The rows are grouped in 4 ways, from coarse to fine. Each group lies inside one group of the grouping before and may be the whole of it. The rows also spread widely along 13 directions, which tell nothing about the answers.
(in the rows, 128 means zero)
Some rows, each with its group in each grouping after it:
[145 131  96  81 146  96 121 157 143  76 166 102 169 149  72  81  71 111
 102 108  85 139 117 113 111 163]
mir z358 pider z502
[160 163 193 149 137 135  93  96  97 113 194 133  87 106 161 130 140 145
 149 116 131  94 151 208 115 161]
rinu z763 das z933
[112  74 136  65 141 134  96  70 146 114 155  89 161  89 138 122 117 161
 128  88 106 137 100 168 102  73]
mir z780 Rakev z59
[132 102 121 119 142  99 159 190 181 105  81 125 176 114 147 150  73 121
 143 112 144 124 150  99 113 108]
rinu z220 pabod z560
[139 189 108 116  77 121 129 138 116 163 175 114 135 161 105  89 114 125
 114 145 145 109 144  97 165 137]
rinu z220 Purok z119
[127 196 133 148 123 155 133 119 134 132 193 158  84 192 146 104 148 123
 120 110 168 109 135 155 153 181]
rinu z220 Purok z371
[ 99 162 124  64 116  98 108 100 114  99 117 127 111 121 164 107 129 163
 101 140 107 124 122 161  70 128]
mir z780 Rakev z669
[164  92 164 132 169 169  62 109 147 132 156 147 170 134 116 159  73 151
 135 136 178  93 149 135 174 127]
mir z358 disi z289
[105 118 111 153 155 119 196 175 193 104  77 159 114 178 131 135 125 118
 125 157 135 145 137  99  97 154]
mir z358 zak z481
[ 98 126 137 112 134 108 150 121 171  58 188  98 102 145 151 101 104 109
 110  79  88 142 124 167  69 136]
mir z780 Bodi z788
[131 114 149  99 133  96 141 169 124  40 148  84 105  83 101 134 110  88
 145 114  36 137 146 159  77 139]
mir z358 pider z787
[130 117 107  73 132  71 131 125 160 121 101 112 181 125 125  95  81 162
 112 125 107 129 107  93 115  98]
mir z780 Rakev z59
[173 115 161 139 159 166  99 106 107 112 176 127 128 108  92 128 136 141
 143 124 126 123 156 192 121 162]
mir z358 pider z787
[135 170 147 142  74 132 119 100 112 127 134 131 108 147 149 119 120 152
 119 148 150 112 169 149 117 147]
mir z780 Bodi z788
[134  60 146 159 129 141 155 115 140 119  86 136 114 105  95 169 158 109
 175 125 105 151 115 130 150 124]
rinu z220 Purok z119
[ 61 113  92  93  94 129 195 138 172 143  90  81 128 122 165 132 176 116
 134 114 122 163 105 129  55  83]
rinu z763 das z933
[ 92 105 131 167 150 149 193 123 183 124 134 162 124 156 182 116 111 158
  86 178 188 141 173 180  10 145]
rinu z220 pabod z560
[138 142 182 181  87 142 142 120 146 119 142  94  68 143 126 177 161  73
 162  96 104 132 137 128 151 158]
mir z780 Rakev z669
[ 74 148  87  66  92 116 149 157 129  88 159  96 125 140 144 101 102 115
  99 142 103 134 138 143  61 117]
rinu z763 das z933
[151 145 109 117 100 143 139 154  68 104 119 123 117 101  83 121 157 123
 155 149  95 134 162 162 118 157]
rinu z763 das z933
[131  80 135 128 127 139  95 119 145  78 118 151 124 150 101 174  90  92
 163  81 118 129  98 110 217 144]
rinu z220 Purok z119
[126  89 132 133 105 130 156 165 155 109 179  70 162 112 117 137  68  98
 130 129 114 128 168 128  88 104]
rinu z763 das z933
[ 91 108  93 101 135 126 178 132 168 105  46 153 109 146 130 132 178 136
 174  91 111 155  90 114 158 105]
mir z358 zak z481
[136 133 198 159 138  42 106 151 146  61  85 171  79 157 131 173  42 111
 113 219  77  99 125  67 122 180]
mir z358 zak z481
[142 104 137 118 159 116 112 149 140 113  69 147 150 115 136 170 111 132
 154 128 134 121 118 118 135 136]
rinu z763 das z933
[126 176 119 121  48 117 161 101 101 106 108 121 108 105 174 102 167 153
 144  77 149 136 166 203  75 148]
rinu z220 Purok z119
[109 151 123 103  94  58 161  89 139  75 100 117  69 150 121  93 167 113
 144  79  40 159  61 122 130 148]
mir z780 Rakev z669
[125  99 190 189  95 132 140  64 138  87 176 121  59 150 111 142 132 104
 138 136  87 143 125 162 111 165]
mir z358 pider z502
[103 134 129 134 118 142 148 158 135 108  98 160 115 135 182 156 105 146
 136 166 165 107 179 155  93 127]
rinu z763 das z933
[137 164 140 125 129 138 149 181 124 156 102 123 123  92 151 150 165 129
 162 140 146 102 169 135 132 114]
rinu z220 Purok z119

New rows. What belongs after each?
[114 140 150 149  51 114 163  97 116 132 103 106  91 120 141 135 145 138
 126 174 110 138 164 140  75 127]
mir z780 Rakev z669
[110 162 133 105  98  98 136 129 144 135 181 107 116 156 121  90  97 138
 116 166 104 105 133  93 145  98]
mir z358 zak z481
[126 176 123 149 173 113 181 150 187 126 153 164 111 181 173  87 140 136
 119  95 170 122 129 151 104 172]
rinu z220 Purok z119
[ 71 122 153 132 120 146 132 109 148  86 159 153  61 163 168 156 121 107
 120 144 128 121 123 156 111 138]
rinu z220 Purok z371
[135 112 163 145 179  92 143 132 175  83 140 135 124 127 152 126 102 118
 109 114 119 137 118 158  51 170]
rinu z220 pabod z560
[126 142 199 126  91  92 102  34 139 146 189  93 109  97 188 109 133 161
 125  97 130 113 106 177  86 101]
rinu z220 pabod z560
[146 127 116  96 164 113 121 153 126 126 105 137 169 109 117 120 116 145
 110 148 136 126 132 132  87 151]
rinu z220 Purok z371
[136 169 151 110 112 103 139 110 105 147  89 122 108  88 159 116 176 174
 139 156 116 116 151 159  84 119]
mir z780 Rakev z669
[ 64 153 175 142 103 159 177 155 138 101 194 101  20 124 160 150 171  95
 155 173  82 109 173 162 105  89]
mir z358 zak z481
[165  93 166 108 224  94 105 155 187 102 144 118 162 108 114 139  95 121
 168  76  92 107  90 105 178 110]
mir z358 pider z502
[122 134 160 134  87 145 123  99 118 156  83 123  99 114 138 164 175 141
 159 162 136 117 136 127 138 108]
mir z358 disi z289
[ 87 159 119 131 126 112 171  93 207 162  64 142 106 186 210 133 199 134
 150  47 179 149  53 122 121 137]
rinu z763 das z933
[139 140 176 141 101 145  78  63 121 179 124 140 100 152 115 158 148 143
 147 162 144 107 102 102 199 125]
mir z358 pider z787
[119 158 152  93 204 122 101  84 145 126 199 128 100 133 163  91 177 144
 118  88 115 123  64 195  84 151]
rinu z763 das z933
[132  96 131 173  90 197 132 111 129 112 125 126 117 161  99 173 125 102
 122 137 155 152 173 156 112 180]
mir z780 Rakev z669
[136 146 141 130 124 164 104 101 118 123 113 134 129 124 175 154 158 142
 124  95 185 134 142 204  61 183]
rinu z763 das z933
[118  93 118 124 104 134 163 174 161 123  99  86 180  99 143 162  89 107
 107 138 157 146 180 133  30 128]
rinu z220 Purok z119
[151 117 138 113 185 143 102 125 150 131 169 112 153 127 119 129 136 119
 138  79 130 127  94 149 133 147]
rinu z763 das z933
[140 102 134 143 154 150 155 131 135 145 135 147 140 125  99 110 125 166
 129 206 137 116 171 138 112 110]
mir z358 disi z289
[103 123 117 108 167 179 165 145 124 136 103 156  90 114 122 129 207 153
 169 163 118 128 144 166 135  98]
mir z358 pider z787
[113 113 101  81 146 128 137 187 173  83 123 113 172 133 136 135  63 121
 124 108 137 121 160 123 106 114]
mir z358 pider z787
[139 145 150 160 113 110 141 145 145 110 164 126  88 168 104 135 116  84
 161 119  93 115 110  93 196 148]
rinu z763 das z933
[117 113 188 128 137  96 115  96 130 123  78 135  99  82 172 166 149 144
 128 169 114 127 113 154  53 129]
rinu z220 pabod z560
[111  56 117  72 178 201  42  88 118  99 172 135 154 133  94 161 108 121
 121 109 133 136  85 169 148 134]
rinu z763 das z933
[163 147 125  82 141 123  88 116  98 133 114  94 155 104  70 115 167 125
 107 136 103 146 104 140  77 177]
mir z358 disi z289
[ 36  69  59  43  98 162 125 113 120 100  91 132 140 145 123 139 110 137
  93 187 120 160 105 133  73  93]
rinu z763 das z933
[140 193 122  65 157 116  87 130  89 170 139 130 126 126  88  82 168 161
 108 207 105  99 109 110 136 129]
mir z358 disi z289
[ 82 141 120 118  85 139 130  77 149 133 119 122  89 174 142 139 175 100
 111 100 140 161  71 132 107 161]
rinu z220 Purok z119
[145 127 175 124 131  77 116  91 133 146  98 106 123  85 138 142 160 132
 130 130 104 136  88 132  79 140]
rinu z220 Purok z119
[157  94 151 121 164 182  79 100 113 109 167 149 139 119 106 142 106 158
 146 126 138 107 153 174 175 127]
mir z780 Rakev z59
[141 142 150 155 105 106 129  78 171 140 128 125 118 181 120 121 134 125
 127  96 140 143  86 102 145 169]
mir z358 zak z481
[115  94 113 115 108  99 164  98 159 130  41 120 134 131 108 133 166 137
 146 115 103 171  79  98 112 122]
mir z358 zak z481
[134 190 146 119  94 101 113  84 136 135 138 131 104 163 152  98 144 150
 131 105 143 108 110 131 146 146]
mir z358 disi z289
[144 164 164 158 151 128 134 138 160 164 170  91 113 159 107 126 149  93
  97 160 120 132 124 103  87 174]
mir z780 Bodi z788
[126 129 114 136 143 124 145 101 157 103 161 159 122 180 138  90 114 145
 132  91 143 131 105 154 139 155]
rinu z763 das z933
[140 149 145 112  87 141  75  76  96  78 104 164 113 131 161 140 110 167
 139 106 164 105 157 190 133 159]
mir z358 disi z289
[114 157 135  70 130 112  95  95 103 115 148 113  89 126 108 109 166 130
 127 131  65 129  83 136 140 128]
mir z780 Rakev z669
[158 118 139 115  90 122  98 120 108 134  76 109 160 102  99 157 116 141
 136 149 130 132 146 113 122 138]
mir z358 zak z481
[129 168 157  50  97  95  44 124  97 111 120  77 129  91 139 162 109 115
 119 123  88 103 112 112 126 123]
mir z780 Rakev z669
[140 111 159 121  77  82 109 119 108  48 142 100 113 111  95 135  64 106
 128 142  57 130 145 131 103 152]
mir z358 pider z502
[134 172 118 113 125 126 155 163 142 131 166 100 128 128 145 105 148 119
 154  84 127 116 137 144 133 123]
rinu z763 das z933
[121 158 159 120  96 123  90  83 117 160 126 125  98 154 122 142 137 135
 110 185 119 115 106  97 147 138]
mir z780 Rakev z59
[147 107 138 150 118 122 162 162 128  94 136 121 121 110  95 137 115 101
 154 133  97 131 160 134 132 140]
rinu z220 Purok z119
[ 99 169 156 161  81  86 185 150 152  94 146 130  73 154 171 117  99 113
 109 172 117 118 167 133  62 149]
rinu z220 pabod z560
[115 168 133 135 112 125 150 132 149 104 123 153  90 171 156 121 128 135
 136 126 143 116 146 141 131 150]
mir z358 pider z787
[120 149 148 136 104 123 150 180 116  76 151  98  84 115 131 155 123  77
 142 142  83 122 163 149  86 156]
rinu z763 das z933
[140 129 133 131 110 174 108 103 141 127 189  91 144 147 116 124 121 117
 117  84 152 135 148 159 122 148]
mir z780 Bodi z788
[114 139 149 106 139  98 109 135 155 156 157 118 119 152 111 133 108 104
 122 165 101 105  79  55 180 107]
rinu z220 Purok z371
[148 131 155 157 106 127 131  43 153 186 220  81 134 164  92  77 138 138
  90 137 125 147 103 129 102 144]
mir z780 Rakev z669
[146 119 126 136 140 120 124  99 115 109 163 164 132 151 111  89  93 165
 120 159 129 119 134 156 125 154]
rinu z763 das z933
[124 110 136 157  48 107 151  86 152 156 135  79 124 170  69 123 120  98
 119 160  96 158 101  61 137 135]
mir z358 pider z502
[ 85 190 101 108 104 121 188 120 137 134 179 128  85 160 161  58 174 147
 108 128 130 131 132 166  78 129]
rinu z220 Purok z371
[112 153 144 137 104 117 170 142 134 100 127 114  81 128 146 127 145 121
 132 147  97 129 162 151  83 139]
mir z780 Rakev z669
[119 141  82  74  72 172 142 145 122 147 171  31 160 118  73 111 162  92
 120  96 102 158 141 127 105 112]
mir z780 Rakev z59
[ 69  74 153  96  61  86 116 121 132  49  99  84 100 105 146 192  71  78
 118 153  58 145 109 118  55 116]
rinu z763 das z933
[118 127 129 122 165 119 132 106 179 111  85 150 120 172 148 137 140 132
 113 100 140 147  85 128 101 173]
mir z780 Rakev z59
[ 90 110 153  83 164 139  96 109 156  87 160 129 101 129 154 142 123 129
 134 117 109 109 103 154 130 100]
mir z358 disi z289
[ 86 156  78 113  61 136 166  66 146 131 137 148 104 198 139  68 160 148
 131  78 153 155  91 139 162 126]
rinu z220 pabod z560
[116 166 128 116 146 144 134 129 147 127 127 125 113 149 147 123 167 134
 105 127 150 138 129 160  61 173]
mir z358 zak z481
[111 168 121 122 136 105 190 159 160  69 131 137  89 142 168  95 148 136
 149  84 112 130 150 171  90 143]
mir z358 zak z481
[152 152 154 141 142 121 144 144 149 104 131 112 106 126 122 131 160 106
 158  88 110 125 131 145 124 157]
mir z358 disi z289
[101 166 137  83 195 128 114 174 160 118 171 114 114 140 166 134 136 105
 111 124 122 108 105 141  84 140]
rinu z763 das z933
[ 68 167 124  98  83 112 106 103 169 167  98 131 126 190 187 150 104 127
  70 166 188 123  94  78  94 137]
rinu z220 Purok z119
